There are 3 ways to turn a row about zero (a turn may also mirror it). The second row of each pair is the first, turned, with some noise. The first 27 pairs use one turn. New pairs use 2 turns, one after the other, and a turn may come again.
In the rows, zero is written as 128.
Known pairs, each followed by its turns in order:
[154 113 155 178  97 117 172 172]
[144 150 132 168  62  99 163 142]
L

[163  96 174 179  88 138  93 117]
[109 179 152  79 115 120  93  76]
A

[170 171 150 169 102 130 102  81]
[119 207 148 148 127 151  99 159]
L

[111 138  84 163  99  85  88 124]
[114 133  80 191 160 144 125 149]
L

[149  79 177 114 162 159 121  79]
[157 119 194  81 137 158 130 155]
L

[108 139 176 173 116 150 169 107]
[147 140 145 141 176 138  84  79]
A

[148 109 119 128  95 122  99 117]
[127 101 131 153 143 100 132 102]
W

[ 88 135  81 179 108 156 141  90]
[103 127 120 183 146  74  87 105]
A

[ 82 162 163 152 143 112 135 121]
[123 183  90 109 120 153 116 108]
W

[ 86  83 175 123 101 102 114 150]
[133 154 121  79 179 106 160 115]
A

[126 175 126 178  84  87 144 120]
[174 173 105 156 142 140 171  99]
W

[147 118 136  94 127 120 174 118]
[152 127 141  99 127  85 120 134]
L

[103 135 120 143 103  97  90 139]
[144 156 105 119 119  82 135 132]
A

[119  96 166 108 161 172 145  89]
[ 67 126 161  92  82 137 116 123]
W

[ 96 108 129 132  90 118 107 127]
[119 156 111 109 150  89 126 133]
A

[163 168 118 150 157 103 129 162]
[154 159 124 164 145 147 124 175]
W

[132 113 155 146  77 142 177 135]
[170 164 114 116  89 109 165 132]
L

[119  89 119 147 157 102 117 136]
[138 116 147 131 147 147  85 111]
W

[167 147 163 174 156 160 117 149]
[137 142 137 132  91 175 121  67]
A

[122 177 118 105 142 170 145 105]
[126 141 113 116  68 124 148 164]
W

[137 144 146 171 138 166 139  94]
[101 139 129 148  95 168 151 119]
W

[ 91  98  99 170 178 102 130  78]
[162 130 157 126  88 170  67  83]
W

[115 134 168 140 106  89 167 176]
[151 120 108 152  57 102 123 118]
L

[126 162 123  91 171  83 154  89]
[166 108 172 160 134 140 139 182]
A

[119 179 177 137  99 140 179  96]
[166 143 142 145 180 163  60 128]
A

[161 142 126 134 114 127 167 160]
[119 147 134 138 104  76 137 117]
L

[113 174 162 159 122 117  78 136]
[106 156 115 162 106 180  91 115]
L

New pairs, each followed by its turns in order:
[165 144 165 115 119 166  99 118]
[124 170 146 102 112 159  83 116]
L L

[ 98 124 134 119  86 128 103  90]
[107 118 120 160  79 157 124 135]
L A

[128  89 125 128 136 158 150 154]
[108 123 120 120 157 159 157 118]
W A

[ 82 158 110  86  90  95 100 162]
[182 109 161 160 130  93  92 168]
W W

[170 151 104 119 120 161 118 178]
[135 188 129 117  97 138 120  82]
L W

[143 104 102 148 135 148 152 137]
[ 83 121 147 117 136 144 144 134]
W W

[151 179 174 130 137 106 158 161]
[152 166  87 123 125 159 143 181]
W W

[138 134 128  91 157  93  79 134]
[162  93  91 105 142 149  97 129]
A A

[ 94 118 127 113 174  80 148 156]
[130 167 113 126  84 171 153 156]
W A

[100  86 139 145 154 144  93 108]
[120 126  88  90  89 133  97 153]
A L

[148  86 106  92 142 170 118 138]
[106 114  90 149 187 112 144 125]
A A

[ 96  97 149 148 135  78 120  88]
[187 131 170 120 140 160 146 136]
A A

[141 140 176 127 162 106  85 121]
[ 86 126  88 156 127 174 114 128]
W L

[135 134  85  88 164 150  83 169]
[130 148  69 119 124  86 189 119]
A L

[114 166 104  93 174 113  87 174]
[128 126  81 110  54 109 168 124]
W A

[116 170 171 108 102 162 117 120]
[119 124  94 147  78  91 141 130]
L W

[ 86 106 178  85 124  84 124 122]
[116 165 156 112 125 127 116 208]
A W

[143 120  91 165 134 135 179 156]
[126 140 185  99  93 111 155 108]
W L

[158  77 140  85  91 161 156 139]
[151 145 166 115 116  74  78 157]
L L

[113  91 110 167 119 108 103 140]
[106 130 133 124 101 110 181 147]
L L

[172 140 145  84 179 156 114 160]
[182 127 141 102 115 184  92 148]
L L

[ 83 156 131 100 111  95  92 152]
[ 71 142 141 155  95  95 118 121]
L A

[171 179 168  97 175 142  87 101]
[107 146  49 187 103 152 140 114]
W L

[ 94 130 166 153 124 148 101 168]
[ 84  97 109  95 164 134 144 119]
W L

[ 79 139 116 116  87 145  85  84]
[175 161  76 134 135 147  97 152]
A W

[160 111 156 117 139 111 112 167]
[114 118 145 107 114  88 162 145]
A W

[160 126 161  92 140 179 106 105]
[119 157  76 166 158 156 121 118]
A A

[146  84  91 157 124  99 141 125]
[125 141 152 108 150  97 105  81]
A W

[152 102  88 107 138 138  79 177]
[103 116 133 100 103 104 193  87]
W A

[167 171 159  96 151 116 140 151]
[195 122  89 140 117 125 146 112]
W A

[127 166 165 145 109 133  77 152]
[152 135 104 162  96 103 166 156]
A W

[115 156 168 139 142 124  79 174]
[ 59  98 104 142 151 143 139 120]
W L

[171  96  89 118  90  82 159 171]
[125 117 121 186 103  98 121 197]
L L

[124 139 167 138 112 119 167 141]
[ 98 130 158 130  96 163 138 138]
A A

[175 158 124 177 146  87 137 120]
[124 170 149  64 120 133  85 131]
A A

[120 114  97 123 166 111 100 133]
[104 157 123 100  94 123 142 118]
W A

